The rows come from 4 hidden closed curves, with some noise, and rows from the same curve form a group. Each curve winds through 8 dimensions. The rows are also pushed far along 4 directions, which tell nothing about the answers.
In the rows, 128 means zero.
Some rows, each with its group after it:
143  153  113  145  109  145  138  112  116  96  122  96  132  133  109  136  131 -> K682
113  96  117  116  139  111  120  154  119  152  141  134  110  129  164  118  135 -> K531
117  144  133  115  126  148  134  139  126  149  118  160  109  114  120  132  132 -> K682
132  157  118  148  112  117  147  131  128  100  131  100  130  149  122  132  126 -> K682
99  146  110  98  106  112  115  173  142  144  138  149  80  141  153  124  133 -> K835
119  153  143  99  118  96  105  163  116  132  142  105  144  127  171  130  113 -> K705
137  163  125  109  101  123  112  147  115  125  147  118  156  118  153  128  118 -> K682
121  122  121  123  158  102  132  92  121  107  134  102  170  123  138  99  121 -> K531
95  147  117  122  134  104  125  179  143  147  133  132  105  135  158  114  136 -> K531
151  135  134  131  136  138  100  74  112  99  119  99  183  115  116  132  130 -> K682
110  149  126  117  138  107  130  145  126  140  134  135  145  113  157  118  111 -> K835
97  150  114  129  112  106  136  178  172  137  120  163  86  125  146  135  107 -> K705
83  131  111  124  150  79  116  146  135  115  132  116  129  113  187  112  128 -> K682
134  92  134  139  162  142  141  112  124  141  129  149  121  131  113  128  151 -> K705
112  128  115  128  143  111  150  107  142  116  126  122  130  138  126  101  117 -> K531
131  145  122  152  116  130  131  112  132  120  123  103  138  141  110  120  108 -> K835
114  168  129  101  110  111  108  163  123  131  153  112  129  134  158  118  120 -> K682
122  157  111  119  107  109  128  164  112  137  149  123  142  123  151  122  121 -> K531
119  90  123  122  180  94  119  118  136  127  136  123  158  127  147  104  147 -> K682
158  130  145  130  110  135  118  131  117  136  142  129  169  123  123  135  128 -> K835
88  156  97  169  115  106  148  117  163  107  119  119  105  153  124  96  131 -> K835
132  160  94  115  70  133  112  185  136  130  137  116  85  147  117  143  116 -> K531
104  168  117  123  89  101  134  180  137  126  138  128  103  130  169  132  110 -> K705
150  110  123  138  128  132  109  93  123  100  137  107  163  119  113  133  126 -> K835
110  124  131  133  148  111  134  91  112  117  113  133  139  121  138  124  148 -> K835
115  114  121  129  135  139  147  138  138  152  110  169  99  113  110  131  128 -> K682
146  111  122  153  116  125  137  100  96  101  136  88  146  138  108  132  136 -> K531
167  115  137  122  102  163  107  101  93  138  123  130  133  134  77  159  147 -> K835
145  117  136  138  115  149  115  140  127  136  124  135  117  122  123  153  128 -> K835
97  136  131  119  142  108  126  147  146  129  133  128  106  129  155  118  114 -> K531
151  145  118  128  99  138  119  122  137  119  132  113  144  137  108  128  109 -> K682
108  135  116  106  135  105  123  162  137  147  143  139  132  117  150  109  110 -> K705
121  97  150  126  145  146  167  136  155  156  112  172  89  128  120  122  117 -> K705
143  125  154  108  146  139  110  126  108  147  120  158  162  91  138  152  137 -> K682
110  108  127  119  132  124  152  150  148  146  128  143  78  148  128  111  121 -> K682
110  113  131  153  157  123  164  103  133  128  113  115  118  146  125  101  127 -> K835
129  132  111  151  116  131  137  100  137  105  127  123  144  116  117  119  113 -> K705
149  89  137  154  143  132  110  79  128  114  130  120  173  124  108  122  153 -> K835
109  128  105  119  109  109  131  183  149  148  141  142  91  138  138  119  120 -> K682
127  115  139  147  148  128  141  94  112  134  111  134  146  122  114  127  136 -> K835
115  124  140  118  148  93  114  122  131  114  139  104  146  134  165  116  124 -> K682
148  154  119  141  86  139  132  116  114  116  137  106  137  138  109  136  100 -> K531
112  116  156  95  154  101  113  149  128  149  128  138  131  122  168  123  133 -> K705
133  132  112  116  139  114  115  132  106  126  127  108  162  114  140  127  125 -> K531
140  128  148  127  120  147  133  119  115  131  133  150  135  116  107  143  143 -> K531
141  123  139  125  134  146  123  86  100  127  114  128  135  126  118  139  140 -> K705
131  178  120  147  75  124  129  134  124  102  148  80  126  162  124  121  112 -> K705
110  87  125  113  152  109  128  139  160  137  121  148  107  123  141  116  118 -> K705
122  156  108  147  105  116  137  143  129  114  159  98  135  147  127  104  116 -> K705
117  109  129  150  128  132  157  84  154  125  101  140  93  166  75  110  142 -> K705
109  151  130  108  129  113  105  160  138  150  140  141  130  126  170  114  135 -> K531
141  139  131  122  97  140  149  116  118  133  123  147  115  141  94  140  130 -> K835
121  134  122  139  124  142  144  123  131  117  114  114  91  145  124  129  125 -> K835
120  147  131  126  109  91  121  154  124  114  147  95  138  140  154  127  119 -> K705
149  144  116  150  105  135  129  129  106  112  148  98  142  139  108  142  125 -> K705
150  159  121  128  112  144  102  116  120  115  141  96  168  128  116  120  119 -> K835
164  101  144  135  124  145  112  79  89  114  127  113  167  119  120  149  144 -> K531
120  129  146  122  148  131  125  121  141  144  122  153  131  129  137  117  151 -> K531
119  124  132  148  136  95  124  117  104  108  153  74  157  140  170  109  124 -> K531
133  101  134  129  145  128  138  99  147  132  122  140  133  142  108  110  129 -> K682

New rows. What belongs after each?
102  105  96  134  152  81  126  131  137  115  138  109  147  122  156  99  124 -> K682
121  146  115  130  95  110  133  141  121  120  124  121  112  138  129  141  124 -> K705
104  117  125  152  146  128  159  124  145  138  112  125  92  152  126  103  130 -> K835
118  155  132  132  124  107  119  103  118  99  136  93  151  139  136  114  130 -> K682
129  109  151  107  139  137  115  132  109  154  141  168  137  100  140  139  144 -> K531
114  150  123  145  123  94  136  132  109  120  145  102  158  131  171  113  125 -> K531
124  106  138  116  184  132  133  134  132  147  116  155  129  114  127  131  144 -> K682
118  146  111  124  108  88  118  141  104  108  142  95  145  128  158  132  124 -> K705
158  149  125  107  98  138  102  150  127  135  146  117  151  128  125  134  105 -> K682
140  115  120  129  106  133  124  133  148  121  120  127  114  132  106  138  109 -> K705
129  106  104  151  128  119  136  110  141  115  120  122  132  133  102  119  128 -> K682
133  120  150  98  135  114  102  169  118  148  147  129  143  118  160  136  133 -> K705
150  135  134  125  110  136  108  86  106  116  125  99  158  140  98  127  130 -> K705
141  117  118  122  144  127  102  114  104  127  118  111  163  113  118  135  141 -> K531
134  156  131  140  115  129  115  113  121  106  129  106  148  122  140  141  114 -> K705
160  124  145  128  116  176  115  122  123  141  123  141  109  135  99  157  136 -> K705
117  127  107  125  109  127  126  148  149  131  138  135  103  135  131  114  123 -> K705
107  119  127  130  149  86  130  111  109  102  147  78  149  136  158  102  123 -> K682
142  110  134  135  118  118  136  96  110  103  122  93  147  132  116  132  116 -> K705
114  67  144  115  170  112  150  121  138  145  114  152  113  123  137  117  134 -> K705
135  133  130  110  112  150  95  145  128  165  127  165  123  120  122  137  144 -> K531
143  119  114  133  119  108  108  123  122  101  143  93  171  116  125  130  111 -> K705
139  170  110  120  83  139  132  177  131  142  132  143  124  113  127  148  96 -> K682
152  108  132  137  130  142  146  93  116  132  121  145  161  116  94  126  133 -> K682
119  125  121  147  148  85  126  95  128  87  131  90  180  112  148  117  106 -> K705
108  126  132  91  150  88  113  144  100  137  143  120  146  111  183  124  116 -> K835
125  118  133  93  147  115  107  161  111  154  140  133  124  124  156  135  130 -> K705
140  124  119  128  121  140  128  131  137  136  122  121  115  154  109  119  140 -> K531
134  175  117  154  87  124  123  128  120  105  130  104  125  148  115  151  127 -> K705
125  144  117  125  107  113  99  172  128  120  149  104  127  120  166  140  108 -> K835
150  162  124  132  103  160  121  125  115  119  129  110  139  130  111  134  132 -> K835
88  95  108  141  151  79  147  119  167  106  120  120  110  138  147  95  113 -> K705
134  165  126  154  92  131  128  106  133  96  116  102  126  141  114  145  107 -> K705
138  133  115  153  118  107  111  124  124  87  153  78  165  126  142  130  118 -> K705
104  119  103  141  120  111  138  124  154  115  132  128  105  143  130  104  129 -> K705
115  89  133  119  157  136  163  129  138  157  113  167  89  127  120  121  123 -> K705
149  130  126  147  105  137  116  133  139  111  130  118  127  136  107  152  127 -> K705
150  146  123  124  84  156  113  125  131  118  128  110  115  143  104  137  119 -> K682
139  169  109  129  92  129  106  170  124  123  142  103  122  139  108  147  116 -> K682
145  140  161  99  124  129  97  130  102  137  131  115  162  116  146  142  124 -> K705
117  112  145  143  156  123  161  88  149  131  105  161  127  136  105  116  140 -> K682
122  149  134  110  136  130  134  173  124  137  126  135  110  116  156  149  114 -> K682
128  105  140  112  139  142  107  146  139  157  119  147  98  137  141  133  149 -> K531
117  93  145  146  164  114  166  85  134  116  114  127  140  126  128  106  121 -> K705
153  90  144  128  143  131  119  98  118  132  121  145  166  112  118  139  146 -> K682
123  129  112  144  126  111  127  142  140  102  151  99  139  123  154  120  104 -> K705
131  161  126  159  97  119  158  102  139  103  121  117  134  153  99  127  119 -> K682
128  176  112  128  84  136  131  167  117  138  136  138  108  127  130  151  116 -> K705
118  160  104  151  85  124  132  142  143  106  116  120  100  135  122  142  116 -> K682
128  139  149  113  111  125  125  153  136  144  120  139  105  140  128  141  124 -> K705
143  98  148  101  149  161  115  151  134  180  137  178  116  123  110  128  151 -> K705
100  137  123  105  144  99  120  135  110  131  135  116  128  122  181  116  124 -> K705
149  168  116  146  75  139  133  159  132  115  139  95  107  154  103  152  90 -> K705
103  124  134  118  162  101  108  120  132  138  134  135  153  122  174  100  149 -> K531
143  155  128  111  115  127  97  118  79  118  143  96  169  113  154  141  124 -> K705
134  124  124  122  124  122  100  131  129  120  134  116  137  132  134  131  146 -> K682
170  145  143  92  118  162  98  167  104  148  141  134  147  112  130  161  135 -> K682
120  144  114  127  110  107  136  97  123  99  132  115  136  142  122  118  130 -> K835
129  154  128  111  114  132  124  168  128  148  126  155  129  103  145  148  111 -> K682
126  124  148  102  165  111  116  130  119  146  136  144  168  106  154  122  130 -> K682
124  165  94  144  98  125  128  155  156  107  122  112  103  145  120  134  116 -> K682
145  157  134  117  99  127  114  157  95  118  165  93  152  118  135  143  100 -> K531
133  140  124  163  105  124  155  116  129  97  124  88  115  164  115  127  130 -> K531
